There are 3 ways to turn a row about zero (a turn may also mirror it). The second row of each pair is the first, turned, with some noise. The first 30 pairs use one turn. New pairs use 3 turns, one after the other, and a turn may come again.
(in the rows, 128 means zero)
Some pairs, each with its turns in order after it:
[146 167 158 122 123 168  69 146 140]
[201 129  81 127 131 116 153 129 127] | nad

[106 135 188 149 124 136 107 123 119]
[113 138 140 112  87 162  99 129 157] | momad

[ 88 124 130 114 127  97  97 108 196]
[143 165 123  58 140 123  88 117 150] | nad

[121 101 140 151 142 136 131 133 110]
[118 113 137  94 122 138 124 147 125] | momad

[139 118 141 125 113 133 107 177 128]
[108 140  96 131 136 166 139 148 125] | momad

[138 119 160 117 161 119 124 161 171]
[169 154 154 128 151  97 108 108 114] | nad

[156 100  77 153 177 143 160 152  72]
[ 74 112 159 167  95  87 166 146  86] | nad

[105  96 149 160 174 136 133 154 124]
[142 146 118 153 131 161 184 151 115] | lofub

[133  64 126  77 130 182  74 159 158]
[117 133 111 217 113 174  88 137 172] | lofub

[147 125 155 128 124 112  85 144  99]
[130 153 101 118 157 157  98 139 113] | lofub

[ 76 106 126 111 122 147 149  94 132]
[ 86 146 100 110 142 158 101 124 107] | nad

[102 147 106 155 122  92 114 110  66]
[104 120 147 105  87 174 172 152 138] | nad

[100 128 116 126 141 176 126 151 159]
[ 90 129 134 119 174 138 125 103 147] | momad

[148 143 130 131 108 120 103 135 149]
[131 115 112 127 157 121 107 124 144] | lofub

[111 129 105 149 126 136 134  97  94]
[ 90 116 116 121  99 150 142 128 120] | nad

[ 65 210 125 136 112 139 104 127 104]
[ 52 142 171  82 174 130 145 120 140] | lofub

[172 129 172  85 150 165 127 132 126]
[163 125 139 136 118 192  97  95 138] | lofub

[159 156 145 129 124 116 118 153 103]
[130 116 112  99 154 154 110 121 105] | lofub

[155 197  87 109 139 123 107  82 166]
[157 154 134 166 123  96 150  44 114] | momad

[130 169 102 159 110 129 158 113 132]
[115 103 139 103 137  87 148  99 116] | lofub

[164 174 148 149  82 116 125 145 139]
[122 187 117 161  98 144 118 132  97] | momad

[144 164 127  99 130 114 173 116 105]
[182 136 141 156 142 116 101 133 115] | momad

[183 120 123 114 145 131 118 115 135]
[152 125  90 109 128 118 135 106  97] | momad

[118 144 102 152 103 179  88 149 143]
[ 85 176 135 116 147 149 166 107 139] | momad

[136 121 124 152  66 158 155 161 107]
[ 87 114  71 119 109 128 140  87 121] | lofub

[ 95 139 119 121 165 154 139 128  86]
[111 143 120 135 102 146 142 153  75] | nad

[106 150 143 146 190 133 148  93 146]
[135 139 132 113  81 138  92 100  82] | nad

[124 178 217  81 118 159 146  96 123]
[193 105  92 150 152 203  86 119  93] | nad

[138  82 155 120 115 131 125 105 135]
[155 161 106 141 103 127 118 121 151] | lofub

[138  94 168 115 137 112 112 164  95]
[139 103  96 112 114 174 124 166 132] | momad

New pairs, each followed by its turns in order:
[136 127 163 119  92 149 119 128 157]
[174 133 109 128 149 112 142 142 140] | lofub lofub lofub

[181  75  72 158 133 156  89 146 141]
[ 99 154 184 128 154 125 184  79 170] | nad momad nad

[113 112 110 111 114 107 184  90 147]
[130  99 125 145 115 122  94 193 114] | nad nad nad

[104 125 127 130 196 135 153  99  96]
[137  67 112 126 142 168 121 107 162] | nad momad lofub

[162 134 110 119 166 131 126 103 177]
[127 130 116 157 122 175 177 106 120] | nad lofub momad

[164 134 163 146 102 132 106 119  59]
[115 195 146 126 145  90 171 146 113] | nad nad lofub

[105 135 130  82 161 139 166  86 143]
[109 166 134 159 131 142 186 104 141] | lofub momad momad

[143 177 132  80 139 111 140  97 150]
[ 97 107 133 175 124  80  98 124 136] | lofub momad lofub

[ 96  84  84 159  65 122 112 101 176]
[171 118  82 115 144 155 166 173 196] | nad lofub lofub

[129 128 106 136 158 110  82  89  99]
[172 115 135 103 167 166 116 109 136] | lofub lofub momad

[128 132  90  86  91 113 146  99 133]
[ 82 167 109 119 123 114  98 115 100] | nad momad nad

[ 88 110 101 144 124  69 138 135 122]
[ 92 118 131 137 153 173 150 160 162] | momad momad momad

[153 171 199 128 158 108 102 107 132]
[151 113 133 136  98 148  64 177 166] | momad momad nad

[129 134 170  86  90 186 123 147 125]
[ 94  77 125  78  97 145  93 116 130] | momad lofub momad

[108 114 120 177 111 104 141 156 151]
[147 147 102 132 124 150 160 161  88] | lofub momad lofub

[136 144 114 151 118  99 148  91 102]
[104 130 122 129 137 164  82 139 137] | lofub lofub lofub

[132 149 167 137 179 139 111 116 166]
[108 169 157 146 135 128  75 129 109] | lofub momad lofub

[138 113 129 107 143 154  83 119 127]
[104 148 121 152 143 127 111 171 127] | momad nad lofub

[141 125 177 126 169 134 161  86 133]
[120 139 139 148  50 125 139 125 106] | nad nad lofub

[121 117 142 142 106  70 128 119 143]
[126 117 101  70 118 115 117 127 143] | nad momad nad

[ 58 127 114 107 111 100  94 125 160]
[145  97 150  89 192 143 104 108 139] | lofub nad lofub

[125  80 129 115 101  94 151 134 122]
[ 92 170 138 159 118 127 148 129 105] | momad momad nad

[132  87 104 146 176 129 147 128 141]
[138 114  71 128 141 124 130 111 165] | nad momad lofub

[142 177 161 135 113 132 130 147  86]
[139 143 141 140 101  72 127 105  96] | nad lofub lofub

[ 89 142  70 166 139 165  78  87 147]
[102 186 154 182 165 161  96  90 142] | momad nad lofub

[162 174 156 161 104 142 129 134 150]
[132 180 128 140 113 127  75 104 117] | momad momad momad

[167 150 112  61 139 107 192 111 147]
[184 153 124 110 145  96 121 209 131] | momad momad momad

[113 150 155 136 156 121 140 144 160]
[130 138 109 124 159 143  82 139 141] | momad momad nad

[134 145 140 113  97  97  84 167 127]
[163 132  97 178 103 127 114 103 122] | nad lofub lofub

[125 121 156 105  76  52 104 108 164]
[ 68 132 127 186 129  86  99  87 150] | momad nad momad

[135 111 115 126 120  86 107 156 137]
[154 145 130 130 165 147 102 112 120] | nad nad lofub

[ 88 135 124 173 100  93 174 110 124]
[137 153 115 104 108 136  59  92 127] | nad lofub nad

[147 206 113 154 129 138 122 188 169]
[ 64 101  66 173 126 154 146 147 160] | momad nad nad

